There are 5 ways to turn a row about zero (a turn may also mirror it). The second row of each pair is the first, turned, with some noise. The first 45 pairs use one turn. New pairs use 3 turns, one after the other, and a turn may come again.
In the rows, 128 means zero.
Known pairs, each followed by its turns in order:
[130 115 149 124 138  73 144 198]
[102 152 109 106  60 119 132 171] => q_495

[166 133 158 130 137  87 107 151]
[ 93 160 160 119 107 128 112  99] => q_84

[178 167 121 124 143 122  54  77]
[ 80 139 152 158  58 103 181 125] => q_432

[132  83 125  90  90  70 126 129]
[ 98 137  71 111 144 122 159 182] => q_495

[146 135 114 105 210 136 141 137]
[162 121 184 112 159 154 151  93] => q_84

[116 128 123 147 130 134 176  65]
[ 62  80 135 126 139 129 138 139] => q_320

[ 76 160 117 150  98  69 102 141]
[185 138 107 153 111 151 121 192] => q_495

[ 91 123 106  86 104 145 123  98]
[123 112 181 115 112 171 144 129] => q_320

[135 158  96 136 134 129 167 118]
[138  94 118 142 167 157 129 137] => q_201

[137 120 118 169 152 160 118 149]
[128 122 145 148 141  96 151 166] => q_201

[122 107 109 203 139 142  67 105]
[151 168 107 189 142  75 162 140] => q_201

[157 168 126  62 154 182 113 176]
[153 171 140 194 162 149 192 151] => q_432

[153  87 174 164 173 110 152 202]
[151 143  60  82 149  60  91  97] => q_320

[120 103  98  93 143 153 111 129]
[148 127 173 123 130 142 125  88] => q_320

[ 71 132 163 129 127 144 203 129]
[ 47  72 122 113 143 138 142 105] => q_201

[129 122 166 157 139 113 139 138]
[100 122 140 109 151 152 103 125] => q_432

[177 151  91 181 124 118  98 101]
[149  79 181 163 135 121 162 152] => q_495

[107 114  88  85 102  96 125  85]
[ 98 145 179 108 126 166 175 127] => q_320

[140 126 166 100 159 111 109  99]
[136 149 107 106  86 155 153 129] => q_201

[111 152 158 117 167 162 130 158]
[124  83 153 102 108 110 168 140] => q_201

[143 137 185 134 133 103 129 121]
[128 174 154 136  99 125 100 127] => q_84

[104  53 144 125  86 152 149 128]
[123 121 167  58 152 138  83 146] => q_320

[143 135 144 133 160 108 156 130]
[107 125 137 113 139 147 124 167] => q_432

[129  76 121 155 111 114 109 126]
[131 133 116 134 139  75 149 157] => q_495

[140 117  98  99 126 157 135 141]
[168 148 123 148 132 111 131 140] => q_432

[115 143 152 118 105 125 179 104]
[164 146 121 115 131 105  92 164] => q_84

[153 123 176  68 138 106 127 104]
[130 149 129  88  71 179 123 122] => q_201

[147 184 110  87 114 134 164 106]
[159  87 138 120 140 190 120 104] => q_201

[137 154 109 157 117 123 129 145]
[129  99 162 144 126 121 121 133] => q_432

[141  92 166  57 129 139  67 130]
[109 197  75 161 111 148 153 107] => q_432

[151 167 134 107 140 183 143 112]
[182 154 102 130 151 156 123  98] => q_84

[172 122 102 131  85 130 130 163]
[ 93 116  96 118 152 110  98  92] => q_84

[135 155 123 122 103 120 101 128]
[140 147 127 149 123 143 140 150] => q_320

[153 126 117 209 137 122 123 183]
[107  76 143 150  88 104 100  65] => q_84

[ 97 177 146 124 127  99 114 152]
[148  86  97 108 113  99 111 108] => q_201

[113 131  71 110 109 114 121  61]
[148 131 124 151 197 158 168 139] => q_495

[ 55  73  66 115 132 112  81 103]
[176 199 117 124 197 106 153 166] => q_495

[135 141 105 144 164 123 150 168]
[141  97 158 111 130 116 131  89] => q_84

[141  66 119 157 145 179 132  93]
[ 92 109 168 131 169 105  74 102] => q_320

[139 147 157 110 167 103 132 117]
[ 93 133 122 122 125 162 152 153] => q_432

[126 129 164 131 115 118 159 157]
[133 127 135 119 148 172 106 126] => q_432

[101 109 139 125 151 119 125 167]
[129 171 123 103  94 109 120 135] => q_495

[105  85 133 180  75 121 119 127]
[152 121  93 172 131  67 130 154] => q_495

[132  83 136 165 114 120 116 186]
[ 83 107 140 164 117  76 135 100] => q_84

[127 167 156 107  91 133 156  95]
[125  92 136 128 124 134 158 188] => q_320

New pairs. What belongs after each?
[127 147 161 174 157  90 201  82]
[125 136 105 191  96  62  85 169] => q_320 q_432 q_432

[129 126 131 158 181 115 112  84]
[ 78 144 156 145 117 130 147  86] => q_84 q_320 q_84

[ 84 117 147 143 165  97 157 178]
[108 128  52 126 117 135 178 142] => q_84 q_201 q_84

[100 106  92  81 122 191 159 108]
[180 147  84 101 105  74 122 156] => q_320 q_201 q_84

[132 148 132 144 130 154 117 100]
[145 136 150 135 156 106 146 126] => q_84 q_84 q_495

[131 112 108 145  88 130  99 126]
[146 149 157 145 129 106 123 158] => q_320 q_495 q_320

[136 122 135  98  88 112 138  97]
[118 134 131 122 104 122  89  89] => q_432 q_495 q_320

[123 181 130 134 157 126 161 104]
[129 150 185 104  98 139 110 123] => q_432 q_84 q_84

[ 99 102 164 146 144 124 112  76]
[115 101 123 114  66 112 103 121] => q_84 q_84 q_432

[ 99 128  84 113 138 111 103 110]
[ 98 122 120  83 105 124 151 108] => q_84 q_201 q_201

[124 108 133 117 134 122 113 146]
[112 128 123 142 102 125 131 124] => q_320 q_320 q_495

[125 127 143 152 119 139 143 200]
[148 106 145 151 119  70 159 123] => q_84 q_201 q_432

[122  77 133 151 129 167 107 150]
[170 112 148 107 103 147 133 167] => q_495 q_84 q_320

[ 98 104 121 114 119 135 161 127]
[128 121 132 158  93 121 109 148] => q_432 q_432 q_495

[ 99 101 127 123 143 149 166 121]
[116 126 115 153 138 173 130 139] => q_432 q_320 q_201

[119 101 180 140 136 205 162 150]
[ 97  97 140 145 122  96  51 177] => q_432 q_320 q_84

[137  98  70 135 154  92 113 141]
[153 102  74  91 124 132 108 100] => q_432 q_84 q_432

[111 149 103  97 167 132 159 162]
[123 155 167 166 117 147 106 172] => q_432 q_84 q_84

[136 152  92 167 132 115 130  94]
[148 156  98 158  94 111 125 140] => q_495 q_84 q_201

[129 183 200  91 128 142 139 159]
[ 57 119 186 162 107 136  91 122] => q_84 q_432 q_201

[107  81 125 149 143 119 129  64]
[ 95 137 146 195 157  97 137 157] => q_432 q_432 q_495

[148 110 111 109  90  81 199 125]
[ 96  95 208 106 108 125 133 105] => q_432 q_432 q_432

[121 139 143 153 113 195 142 130]
[168 112 126 174 119  98 126 157] => q_432 q_84 q_320

[ 91 138 118  91 127 131 112 128]
[142  86 148 147 137 142 116 128] => q_201 q_201 q_320

[128 138 145 137  78 125 132 149]
[ 84 110 148 129 128 119 154 128] => q_320 q_84 q_320

[130 122 131 153 103  83 120 106]
[124 133 151 133 107 116 169  95] => q_495 q_201 q_84

[ 84 114 150 139  87 133 124 135]
[163 120  88 123 104 116 128 100] => q_432 q_320 q_495

[150 114  79 146 135  93 107 152]
[135 133 172 101 140  91 108  82] => q_495 q_432 q_495

[159 134 171 158  94  62  94  87]
[ 80 125 112  85  43 136 101 132] => q_84 q_201 q_432

[100  93 105 120 160 167 126 121]
[108 161 119 140 106  80 107 149] => q_432 q_432 q_495

[105 199 157  80 154 110 180 137]
[106  56 103  76 103 122 169  88] => q_432 q_495 q_432

[162 105 145 148 142 119 107 147]
[147 144 145 160 105 104 117 151] => q_320 q_201 q_432

[150  87 137 125 127 100 144 112]
[130 158 132 144 139 151 142 163] => q_84 q_320 q_320

[ 91 171 162 117  95 178 150  96]
[148 115 106  83  96 119  56 147] => q_84 q_495 q_320

[132 182 110  97 161 108 134 104]
[116  89 145 132  79 168 110 153] => q_201 q_432 q_495

[148 136 139  76 136 126 143 145]
[153 170 112 123 148 143 120 105] => q_84 q_84 q_84

[127 117 100 145  64 162 191 145]
[ 51 131 134 101 118 103 175  95] => q_84 q_84 q_201

[125 177  96 104 114 122 107  93]
[142  73  90 114 111 133 145 144] => q_495 q_432 q_201

[148  96 138 140 139 101 130 149]
[154 127 140 169 114 116 119 116] => q_432 q_320 q_201

[165 131 107 108 109 133 105 132]
[129 156 158 132 137 126 154 149] => q_495 q_320 q_320

[130 119 138 101 161 137 139 121]
[159 114 115 145 139 126 136 114] => q_495 q_84 q_320

[114 164 149  98 194 113 138 114]
[127  94  83 116 157 103 176 100] => q_201 q_495 q_201

[ 75 159 138 179 143 169 102 125]
[ 96 136 168 167 168  82 138 149] => q_495 q_495 q_84

[134 143 118 100 146  90 123 101]
[ 89  93 124 118 128 101 137 142] => q_84 q_320 q_495

[105 101 161 180  79  87 108 101]
[ 66  71 103 115 137  93  86 130] => q_495 q_495 q_201

[114 106 132 135 146  95  88 132]
[144 132 118  91 139 169 135 127] => q_495 q_84 q_495

[110 125 190  70 113 186 167 160]
[ 98 165 164 172 138 168 177  61] => q_201 q_495 q_320

